The rows are grouped in 3 different ways at once. Each group adds its own fixed numbers to the row, and there is some noise. The rows also spread widely along 13 directions, which tell nothing about the answers.
Known rows, each followed by its group in each grouping:
[  2 -13 -19   7 -12 -11 -16 -29 -12 -15  -8  10 -14  -1 -10   7  11   2
  -9  -5 -19   0 -11 -26   0  -6  -3 -22]
(1) Q dig
[ 21 -13 -14 -26   1 -16  -8   4  -2  -7  -9 -32  -9   1 -17 -20  -2 -12
  11   8  -1  11  -8 -13  16   0 -17 -14]
(2) P dateb
[ -1  16   9  -2 -10   0  -8  14   6   2  20  20  -2  -6  18   6   1  30
  -9  -6  -6   5  -3   2 -26 -23  10   6]
(0) D ziver
[  7 -21  -7   3 -21   9 -18   0  15  12   6  11  -2  -5  -4  13   7   8
   3   5   4  -6   6  -1  20  23  -8  12]
(3) Q ziver
[  5 -12  -1  -2 -15  -4 -18  -1 -18 -13 -15 -15  -7   3  -7  13  19  25
  13 -12  22   0   1 -11  -2  11   6 -19]
(3) P dig
[  1  -2  15  -3  -2   7  -6   2  13 -19 -21   7 -14  -8  -1  15  11  -4
   0  -3  -2   7  -4 -20  -4   0  11 -34]
(0) F bifu
[  0  -1  13 -10 -11   4 -22  11  12   1   4  12   4  -9  -1  -1 -12 -20
  -9   2 -18  10  15  -9   1   0   1   9]
(4) D dateb
[  0  -3 -11 -16   8   0 -20 -26 -17  -3   0 -30   3   8 -19  -4  -2  -8
   0 -10 -19  21  -1 -12   0   3 -17   5]
(4) F bifu
[-22   8   6 -14  11  17 -28 -34 -14  -9   9   6  17  -7 -16  17   8  19
 -16 -16 -10  11  11 -15  -7  -6  -4   2]
(1) D Vin
[-13   7   0  -2  -4   3   1  -6  24   3 -12  -2 -12 -11  -2   3   3  22
  -9  -1 -20  27 -30 -26  -8 -23  -3 -16]
(2) Q papum
[  2  22  13  -3  12  12   7 -15  -2   4  17  24  10 -10  -6  18  26   6
  -8  -6   6   6  24 -13   5  16   8 -19]
(4) D papum
[ 12  -7  13 -10  -8  -6  -7  30   2 -14  -6   9  -9  11   6   8  -8  -8
   2   4   9  -6  15  10 -12  -3  21 -20]
(1) P Vin
[-28 -17  10 -26   8   5 -16  -8  -1 -11  -1  10  14  -7  -7  22   1  25
 -12  -4   2  13  18  -9   7 -19   5  -3]
(1) D dig
[ -6 -10  -7  -8  -7  -4 -13  14  -4  14 -13  -3 -11  20  -4   9 -12  -1
  -8   0  -9  15   0 -15  -3   2   6  -4]
(1) P papum
[ 13   9  15  -1  -5  -8 -16 -16  -5 -23   9  20   0 -25  -8  -9  12 -24
  -5  -1 -13  -4  17 -15 -12  -4   7 -23]
(4) P ziver
[ -1  10  -6   5  -9   6 -11   8   4   3 -20  12 -24  17  -4  11  -9  -8
 -18  -2 -32   6 -17 -28 -22  -4   9 -18]
(0) P papum
[ -2   9  -5  14 -12   2 -17 -20  -8  -5  15   2 -11  -8   0  -6  -5   4
 -13  -6 -21 -16   7  -2 -19  -7  -1  -3]
(4) P ziver
[-24  -7   6  17 -17 -14   2 -11  -4   8  -7  12 -23 -18  13   9   7  10
  -6  -9  22   3  24 -20   4  11  22 -27]
(3) D ziver
[  9 -17  -8 -12  -9  -6  -3  12  12   7 -12   2  -3  23  -7  24  -1  -1
   7   1  -3  32 -14  -8   2   9  -3   1]
(3) Q Vin
[ 11   1  14 -18  -1 -11   1   1   6 -19   4   7  11   0  -2  17   9  -6
  12  -4  -1  36  -4  -5 -15 -11   0 -12]
(4) P Vin
[  0 -12  23 -21   7   8  -3   3  20 -18 -17 -25   5  -2 -15  23  11   6
  23  -2  11  30  -3  -6   7   0  -3 -20]
(0) D papum
[-27 -23  31  -1  -3  -6   6   7  21   1  -8   3   3  -4   8  22 -15 -11
   3   5  10  21  29   5   6   5  15  -8]
(1) Q dateb
[ -7   1   3 -17   4  -6  -6 -13   6 -14   2  -6   0  -4  -8   1  -7   2
  -4  -1 -22  23  -7  -7 -15 -28  -4  -9]
(4) P ziver
[-14  -5 -11 -19   8 -13  21  11  27  20  -6 -21 -19   0   3  -9 -23   5
  -4  11 -14  37 -13 -10   9 -24  -7  -4]
(3) D papum
[-15   4  19 -21   2  -5  -8   4   3  -3  -8   4   7   1  -3  20   6  12
   1 -11   0  43  -6 -17 -19 -17  10  -7]
(3) D ziver
[ -5   0  -1  -1   4 -25  11 -12 -14   3   0  18 -12   2   8   5   6 -14
  -7  -4   4  21  13 -23  -2  -2  13 -26]
(1) D bifu
[ -4 -16  -6 -11  -8 -12   3  -6  16  15   8   3  12  -4  -4  12   6   7
   4   1 -11  41  -8 -17  13  -4 -14  14]
(4) Q dig
[  4   1  19  -7  11   2  -4   2   0  -7   9   0  -3   0  -4  -4 -12 -15
  -5   4  -6 -13  32  15  -6   2   9  -5]
(0) Q ziver
[  2   4   9   1  -9  10  -1  18  22   0 -20 -42 -26  14  -1  -3 -18   2
  10  -2  -9   8 -12   6 -11   2   2 -16]
(4) D dateb
[ -7  10   1 -18  12   4 -14   4 -12   4   5  -1   2   7  -7  -7 -13  16
 -21  -5 -15   0   7  -2 -13 -16   5   2]
(1) Q dateb
[ 22 -15  -5 -19  -6   5  -9   1  10  -6   0  12  -1  13 -15  24  11 -14
   3   5  -6   7   1  -7  15  16  -6 -12]
(4) D ziver
[ 18  -6 -10  15 -11  -2  12 -16  17  -7   8  21 -23  -9   6  14  16  -4
   1   8   6 -19   4   0  12  14   2 -30]
(3) D ziver

New rows. What belongs after each?
[ 22   1   0   2 -14   0 -11  12  12   8  14  23   3  -2   3   2   1 -12
  -3   6 -15   0   0  -5   0   9  -5  14]
(0) Q dateb
[ 20 -11   5 -35   1   4  -2  33   7   7   0  10  16  21 -10  21   5   1
   3   6   6  17   9  -1  12  10   3   2]
(4) P dig
[ 18  12   3 -36  20  14  -7  14  -1  -4   7   6   4  23 -17   7  -6  -7
 -14   2 -17  -2  12   6  -5  -3   4  -7]
(4) D ziver
[ 33  16   4  -6   2  -3  -1  -8   7 -21   5  21  -8 -21  -7  -7  22 -25
   1   4  -3  -5   5 -14   1   4   3 -34]
(3) D Vin
[ -8 -27 -10 -24  -2 -13  -5   1   4   5  10  20  17  18   1  33  -7   4
  -4   3  -3  37   1  -1   5  -9  -7  17]
(1) P Vin
[ 13   3  -1  -6  -4 -14  16  11  18   2   7 -14 -12  13  10   0 -13  -7
  10   2 -11  27 -10  12 -13 -10  -2  -4]
(4) D Vin
[ -1   3  -1   0 -12  12 -11  -6  17  10  -4 -29  -3 -10 -11  -3   9  26
   9  -7  -8  18 -20 -15   6   6 -15  -1]
(4) Q dateb
[-12  -4  14   1 -12   1 -21   3   6 -11   7  12  -4  -8   9   3 -15   2
 -10   3 -14  -6  10   5 -22 -22  10   0]
(1) P ziver
[  9   1  10   8 -19   6 -35  -8 -11 -10  -2  14   3  -9  -9   7  15  -3
  -3 -12  -6  -4  10 -20  -4  20   4  -7]
(4) Q dateb
[ -3   8   7 -16   8  13  -5  -1   2   8   3   7  12  18  -8  31   7  10
  -1 -10   2  28   1  -3  -9  11   2   6]
(3) D Vin
[ 23   1 -24 -31  11   5 -12  -6  -4 -12  11   2  -1   7 -15  -4   5  11
  -9   5 -13  -6  -9  -3   9 -14 -14 -10]
(1) D Vin
[  8  10  15 -12   5  28 -19  -6  15 -11 -12  -4   8  -9 -25  12  22  15
   1  -5  -6   3  -8 -15   0   8  -2 -13]
(3) Q dig
[ -6 -12 -13   1 -15  -7   4   4  16   3   1  13 -17  -8  11  11   3  22
  -2   4   4   5 -10 -11   6 -10   2 -16]
(1) P Vin
[-38 -19   7  24 -16  13  -8 -15  10   2 -10  12 -18  -2  13  30  -4  31
 -11  -7   8 -12  13  -1   1   6  14 -14]
(1) Q bifu
[  6  10  -1 -18   4  -1   8  -6  24  10   6   2   2  -4  -9   1   2 -19
  -1   2 -26  42 -12 -22   2  -4 -12  -3]
(4) D Vin
[ 19  -6  10  -3  -1   7  -6 -18  10 -19  11  -7  16  -9  -6  24  32   9
  24  -5  17  13  -6   9   1  14 -13  -3]
(3) F bifu
[ 41  -5   5 -32  -2 -16 -12  32  -9 -15  -3  -9   7  10  -8  -2  10 -15
  17   1   8  21  -3  -7  -1   2   0  -8]
(0) F dateb
[ 15  -8   2 -29  10   1 -13  19   1 -13 -11   4  -2  24 -11   8 -19 -20
  -9   6 -15   4   8  11  -9  -5   7  -4]
(3) Q Vin
[ 14   9   3 -29  13   4  -9   3  -1  -8  -4 -36   1   4 -16 -10   1   9
  12  -5   5  16  -2   3  -4  -2  -7  -9]
(3) D Vin
[-18  -5   7   2   8  -4  20 -27  23  11   5  -4   2  -4  -7  13  -4 -10
  -3   4 -14  30   3  -7   5   2  -9   0]
(2) Q dig
[  2  34   9   5  12   2  13  -4   4   6  11 -13 -17   0   8 -20 -10  -2
  -7  -4 -15  -1   7   6 -23  -9   8 -13]
(4) D bifu
[-11   7  14  -7  11  -6  -5 -31  -1 -22  -7  16   0 -22  -8   0  12  -8
 -10  -6  -8  14   4 -26  -7 -15   4 -32]
(2) Q bifu
[-27 -14  12  25 -20 -18  -3 -17  -2  -1  -3  14 -15 -16  19   6  -6  -9
  -3  -4   6   5  22 -12  -8   0  15 -15]
(1) P bifu
[ -3  -7   3  15 -20 -14 -19  -5 -13 -15  11  14 -17 -19  16 -10 -10   5
 -10   0  -2 -30  25   5 -14 -12  12  -9]
(0) P ziver
[ 14  -6  -2 -35  16  -5   5  10  11   4  -5 -20  -3  -7 -15 -16  -4 -16
   3  11   3  14  12  -9  26   4  -9 -10]
(3) D dateb
[-17 -18   7  -8 -12  13 -31   4  11  -7 -17 -24  -3   2  -6   9 -12  25
   0  -3  -6   3  -6   3  -1  -9  -5   5]
(2) Q papum
[ -6   5  -4   9  -6  19 -14 -18   6  -2  20   8  -6 -15   2   2  -1  24
 -13   1 -13 -28   9   7  -7  -6  -5   5]
(0) P ziver
[-10  -4  13 -15 -19  -2 -38  16  -4   1 -13  10   4  -3  -6   4  -3  -3
  -8  -7  -8  19   3 -27 -12  -5   8   3]
(2) P ziver
[ 15   5 -10  -1 -12  26 -12  -1  13  10   4  31  -3   4  -6  27  28  19
  -7  -2   0  -6  -7 -18  14  23  -3  -9]
(4) D bifu
[ 14 -10   9 -10 -12  14   2  34  30   4   3  -9  -3  13   6  15 -10   7
  13   9   8  -2   6  28   3  12   0   4]
(4) P Vin
[ -5 -19   1  16 -32 -12 -15   2  16 -17 -13   9 -17 -14  11  12   6  11
   8   1  -5  11 -21 -18  -9 -18   3 -21]
(1) P papum
[ 16  14  -1   9   0   2  -2 -19   0   6  21  28  -3  -7  -8   0  12 -31
 -11   4 -17  -9  16 -14  -2  17   0 -10]
(1) P ziver
[ -3 -16  -7   1 -18  -1 -12 -15  -4 -18   1  14  -1  -1   2  34  18  29
   3  -9  11   3  -2  -5   2   2  -1 -17]
(4) P Vin
[-14 -24 -10   3 -21 -12 -17   3  -5  -2 -10  -4 -16   3   8  11  -8  21
  -2  -1   3   2   0  -8   1  -9   4  -9]
(1) P papum
[-16  -2  -4   5  -5 -11   4  -6 -13  16  -3  18 -12  -4   7  12   2  -5
 -17  -8   7  11  22 -25   6  17  14 -14]
(3) F dateb
[  3   6 -14 -12   6   2   2   8   5  11   1  -8 -17  12   0 -10 -23   0
 -14   5 -23  -2  -2   0  -8 -10  -3   0]
(0) P Vin
[  4 -11 -14  -3   1   7  -4 -10  18  -1  -4 -18 -18  10  -9   5 -16  -9
  -3   9 -21  -3  -6   7   6   0 -13  -2]
(3) D papum
[ 25   0   6  -2  -3  -9  12  18  27  -6  -1 -21 -15   7   3 -11 -15 -18
  13  12 -12  10 -15  17 -12  -9  -5  -5]
(3) Q dateb
[ -6 -13 -12   6 -14 -20  -9 -19   3   6   6  20  -6 -23   0 -11   1 -12
 -12   4 -20  11   5 -31  11  -9  -5  -2]
(1) Q dig
[ -3 -21 -15  12 -28 -16 -11 -11  -1  -5 -12   7 -29  -6   2   3  -4 -10
  -4   1  -8  -5   6 -19   8   5   3 -23]
(4) P ziver
[-16   3  11  -8   0  -8   2   2   1  10  -4  -5   0  -1   2   9   1  11
  -1 -10   5  31   6 -14  -7  -3   9  -4]
(3) D dig
[-20 -27   9 -10 -10   8 -20  17   5  -3 -25 -11  -9  12  -2  24 -15  15
  -1  -1   9   4  12   3   1   1  11  -7]
(3) P papum
[  6  -2  13 -24  -3  15 -30  39  10   3 -12  14   4  24  -3  10 -19  -5
 -13   3 -17   7   0   3 -17  -8  10  17]
(3) Q bifu
[ -2 -25 -13   1 -21   0 -24   3  -3   0  -2   5  -6   2   3  15  -4  16
  -2   1   6  -8   6   1   7   4  -2   7]
(3) P papum
[-10  10  -8   5  -5   0  -9  -7 -12  -3  -3  -5 -24  -2   7  -5  -1  26
 -13  -9   2 -14   6  -9  -9  -6  12 -27]
(1) D Vin
[  4   8   2  -2  -3  12 -20  -6  11  -5 -15 -32  -8   7 -17  -2  -2   8
   6  -7 -24  18 -29 -10 -19  -7  -9  -4]
(3) Q papum
[ -3  13  -1  -6  -2   2 -20 -18   3   2  13   4   6 -38  -5 -24   5  -8
 -13  -1 -16   5  10 -23   5  -4 -10   4]
(2) F Vin
[ 19   6  -2 -15 -15  -1 -19  15   9  -5   8  17   3 -22   1 -12  12   8
  -2   4   0   0  -5 -15   3  -8  -4  -4]
(2) P Vin
[ 15   3  20  12  -9  -6  -2   6   9 -18  -1   1 -11   1   7  -1  -9 -22
   3   4  -5 -12  11  16 -18   2  10 -15]
(2) Q dateb
[ 13 -19 -16   7 -25 -17 -17   6 -11 -10  -8  27 -21  -7   8   3   4  -6
  -8   4   3 -18   9 -17   6   3  10 -23]
(3) P papum
[-12  19   5   4  -2  10 -19 -11   4   6  10  10   5  -7  -1   0  -4  14
 -20  -7 -31  12 -13 -11 -25 -18  -3  13]
(2) Q papum
[ -6  11   6  14  -4  -8  -9  -3 -21  -3  -6  12 -26  -4   9  -8 -11 -11
 -20  -7  -7 -21  31 -14 -13   3  26 -28]
(0) D papum
[ -8  14  -3 -14   2   9 -15  -4   4  14 -14  -7  -4   7 -15   4  -2  -2
 -12 -10 -22  33 -15 -32  -8   0  -3   0]
(3) D dateb
[ 13  17   8 -17  11  -3  -2   4 -11  -5   8  -1  -4  -2  -6  -7   9   8
  -1  -4   6   0  14  -6  -6  -1   9 -18]
(0) D ziver
[ -2   0  -7 -23   2 -11  -3  14   0  29   7 -14   8   8  -1  -2  -3  14
   4  -4  -3  43  -5 -17   7  -4 -10  21]
(0) D papum
[ -5  12  15  14  -9  -6  -9 -17   4  -3  13  20   6 -24  10   1  13   7
   0  -9  -4  17   0 -12 -19  -9   3   3]
(3) Q bifu
[ -8 -11   7  -4  -9  -4 -13  -9  -1  11   5  10  15  -4  -8  18   6 -13
   2  -4  -2  29  16 -20   9  16  -4   8]
(4) P papum
[ -6 -10  -1   6 -17 -22  -9 -14  -6 -12  -3   6 -12 -31   6 -10  13   4
   4  -4   9   8   8 -26   5  -6   5 -28]
(1) P Vin
[  8  39  17  13  -2   2  -7  -7  -6   6  18   2   2 -21   2 -21  11   9
  -7 -12 -16   6   4 -12 -25  -7   7  -5]
(4) Q papum
[ -5   0 -13  -8  -7   8 -31 -20 -11   6   6  20   7  -7 -13   6   5 -11
 -21 -10 -27  13   7 -31   6  10 -10   8]
(4) F Vin
[-11 -11  12 -10  -3  -5   5  10   5   6 -22 -18  -7   7  -7  14   4   3
   8  -3  18  22   8 -16   6  14  11 -22]
(2) P dig
[ -3  10  16 -16   5  -4   4   9  14   9  -2 -19   1 -16  -5 -15   4  10
   9  -4   4  32  -2 -14   0  -7   3 -11]
(1) Q Vin
[-19 -10   5  -8 -19   8 -28   1  15  13   6  14  10 -32   2  -3   1  12
 -10   1   0  10  15 -21  15   1  -7  16]
(2) P Vin
[-20 -12  15   7 -22  19 -27   8  22   2 -27 -19 -21 -27  -5 -12 -12  -2
  -1   1   0 -11  14 -18  10  13   6 -12]
(3) P dateb
[ 14  -6  -1 -14   0 -11   7  28   8   4  -4  30 -12  13  10   5 -10 -20
 -11  12  -1   2  11  -2  -2  -4  14 -10]
(3) P bifu
[ -4  16  25   7  -1  21  -4   1  19   9   0  -6  -1 -13  -1   2   7   0
   7  -4   7   1  13   0  -9  16   6  -2]
(3) P bifu
[ -4 -17 -19 -12   6 -19   8 -21  -5   1  -8   0  -9   7  -4  15   7  -2
  -2  -3  -1  32  -7 -23  11  -1  -7 -14]
(3) F bifu
[ -1 -11   1  -7  -9  12  -8  11  28   7  -8  10  -8  11  -1  21 -14 -13
  -7   6 -21  13  -7 -10   4   5  -5   6]
(0) D dateb
[ 10   8  13  -8   2   6  -3  -8  13  -3   4 -13   9 -11 -11   2  13 -10
   9  -2  -2  19  -2  -9   2  12  -9  -5]
(2) F dateb
[  7  -5   2 -20  -2   8 -36  11  -5 -19   2  -6   4  12   1  -1 -16  10
  -8   0 -10 -13   3  19 -18 -19  -4  14]
(2) D bifu
[ -7   5  16 -11   7  -7   5   4   7  -5  -1  10  -3  -6   3   3  -8  -3
  -6  -2 -10  21   8  -8 -14 -15  11 -11]
(0) Q Vin
[-10   5  18   3 -11  -3  -1  21   8  -2 -25  17 -21   9   7  18  -8 -13
  -7  -6  -8  22  -1 -25 -24  -1  25 -28]
(0) P Vin
[ -3  -9  17   4 -20   5 -31   0   6 -12  -9  16   0  -9  -2  13   1 -18
  -5  -3  -8  -2  14 -14  -6  10   7  -3]
(2) D dig
[-19  -2   5   2   1  -7   2 -33   0  -9   3  13   0 -21  -3  13   7   3
  -7  -5  -9  20   4 -25  -3 -11  -3 -14]
(0) P dateb
[  0   0 -12  15 -21   5 -10   3  19  -3  -9  22 -29  -8  14   2  -3  -1
 -18   4 -21 -16 -14 -16  -7  -7   4 -16]
(2) F bifu
[-15   7   6  -8  15   2  28  -1  20  11  -8 -10 -16  15  -1  16 -14  -3
  -8   2 -10  25   0  -3  -8  -4   8 -15]
(3) D dig
[-18  10  -7   9 -17  -6 -26 -16 -12   2  -4   8 -13 -19   4 -10  -2  14
 -16 -13 -15  10  -4 -31 -21 -15   3  -3]
(3) P Vin
[  7  20  13  10 -12  -5  -8   8  -9   9  15   4   8  13  10   8   4  15
   1 -14   0  15  -5   6 -34   3   7  14]
(2) Q dateb
[  9  12  19   4   9  -3   3 -21   2 -17 -11 -40  -7  -5 -16  -6   7 -19
  21  -5  -2  20  -2  -4 -17   7  -2 -27]
(3) P papum
[  2  -7   1   3 -31 -12 -31  17  -3   7  -9  27  -4  -3   7  10   7 -13
  -6  -9  -7  28  -5 -39  -9   7  12  -2]
(1) F Vin
[  7   0   5 -13   5  -2  19   8  15   0  -3 -10  -8  25  -1  26  -1   0
  10  -2   2  29  -6   7  -6   5   5 -17]
(4) D Vin
[  5 -13  13  18 -38 -16 -23  12   0   5  -4  23   2 -11  11  12  14  -4
   8  -8  10  16   8 -20  -7  18  13   6]
(3) Q dig
[-13   2  11   2   2  -4  12 -11   7 -11 -15  -2 -16  10   1  18  -1  -1
   1  -5  -5  20  -3 -10 -17  -6  12 -33]
(4) P bifu
[ -7   7  -5   4  -1  11  -9  -3   0  -6 -14  -3 -23  -1  -5   0   1  26
 -16  -4  -9 -16  -6 -13  -6 -10  11 -32]
(1) Q papum
[  4  10   9 -24  -2  18 -32   4  21   2  -5  -9  16 -22 -22 -13   8   5
  -1   2 -21  26 -18 -29   3 -11 -18   9]
(2) P papum
[  8   0   1 -13  -1  -2 -33 -22 -25 -32   1   0   3  -7  -9  -2  13  10
  -2 -12  -2  -7   9  -9  -8 -11  -1 -15]
(4) D bifu
[ -9  -6  13  -6   2  -6  15   8  16   6 -13  -9 -14   8  -1  19  -4 -10
   4  -1  -2  31  -1 -12  -4   6   9 -20]
(0) F ziver
[ -1 -18   3 -16  -4 -16  -1  13  -6 -17   1  -2  -1  20   9  20 -11  16
   4   1  10  13   0  15 -16 -21   8  -8]
(1) P dateb
[-10 -10  16  -9   7  -6   3 -13   9  -9   4   2   8 -15  -4  15   8  -8
   5   0   3  25  13  -8   7  -2   0 -15]
(1) F papum
[-27 -13   9   0 -10  -8 -24 -23   3 -11   7  14  11 -15  10  12  -6   5
  -7  -6 -10  22   5  -6 -12 -21  -6  15]
(2) D bifu
[-10  -8  14   1  -9 -18   0  -2   2   9  -2  11   5  -9   0   7   3 -21
   4  -1   2  32  17 -25   0   7   9  -7]
(1) P dig
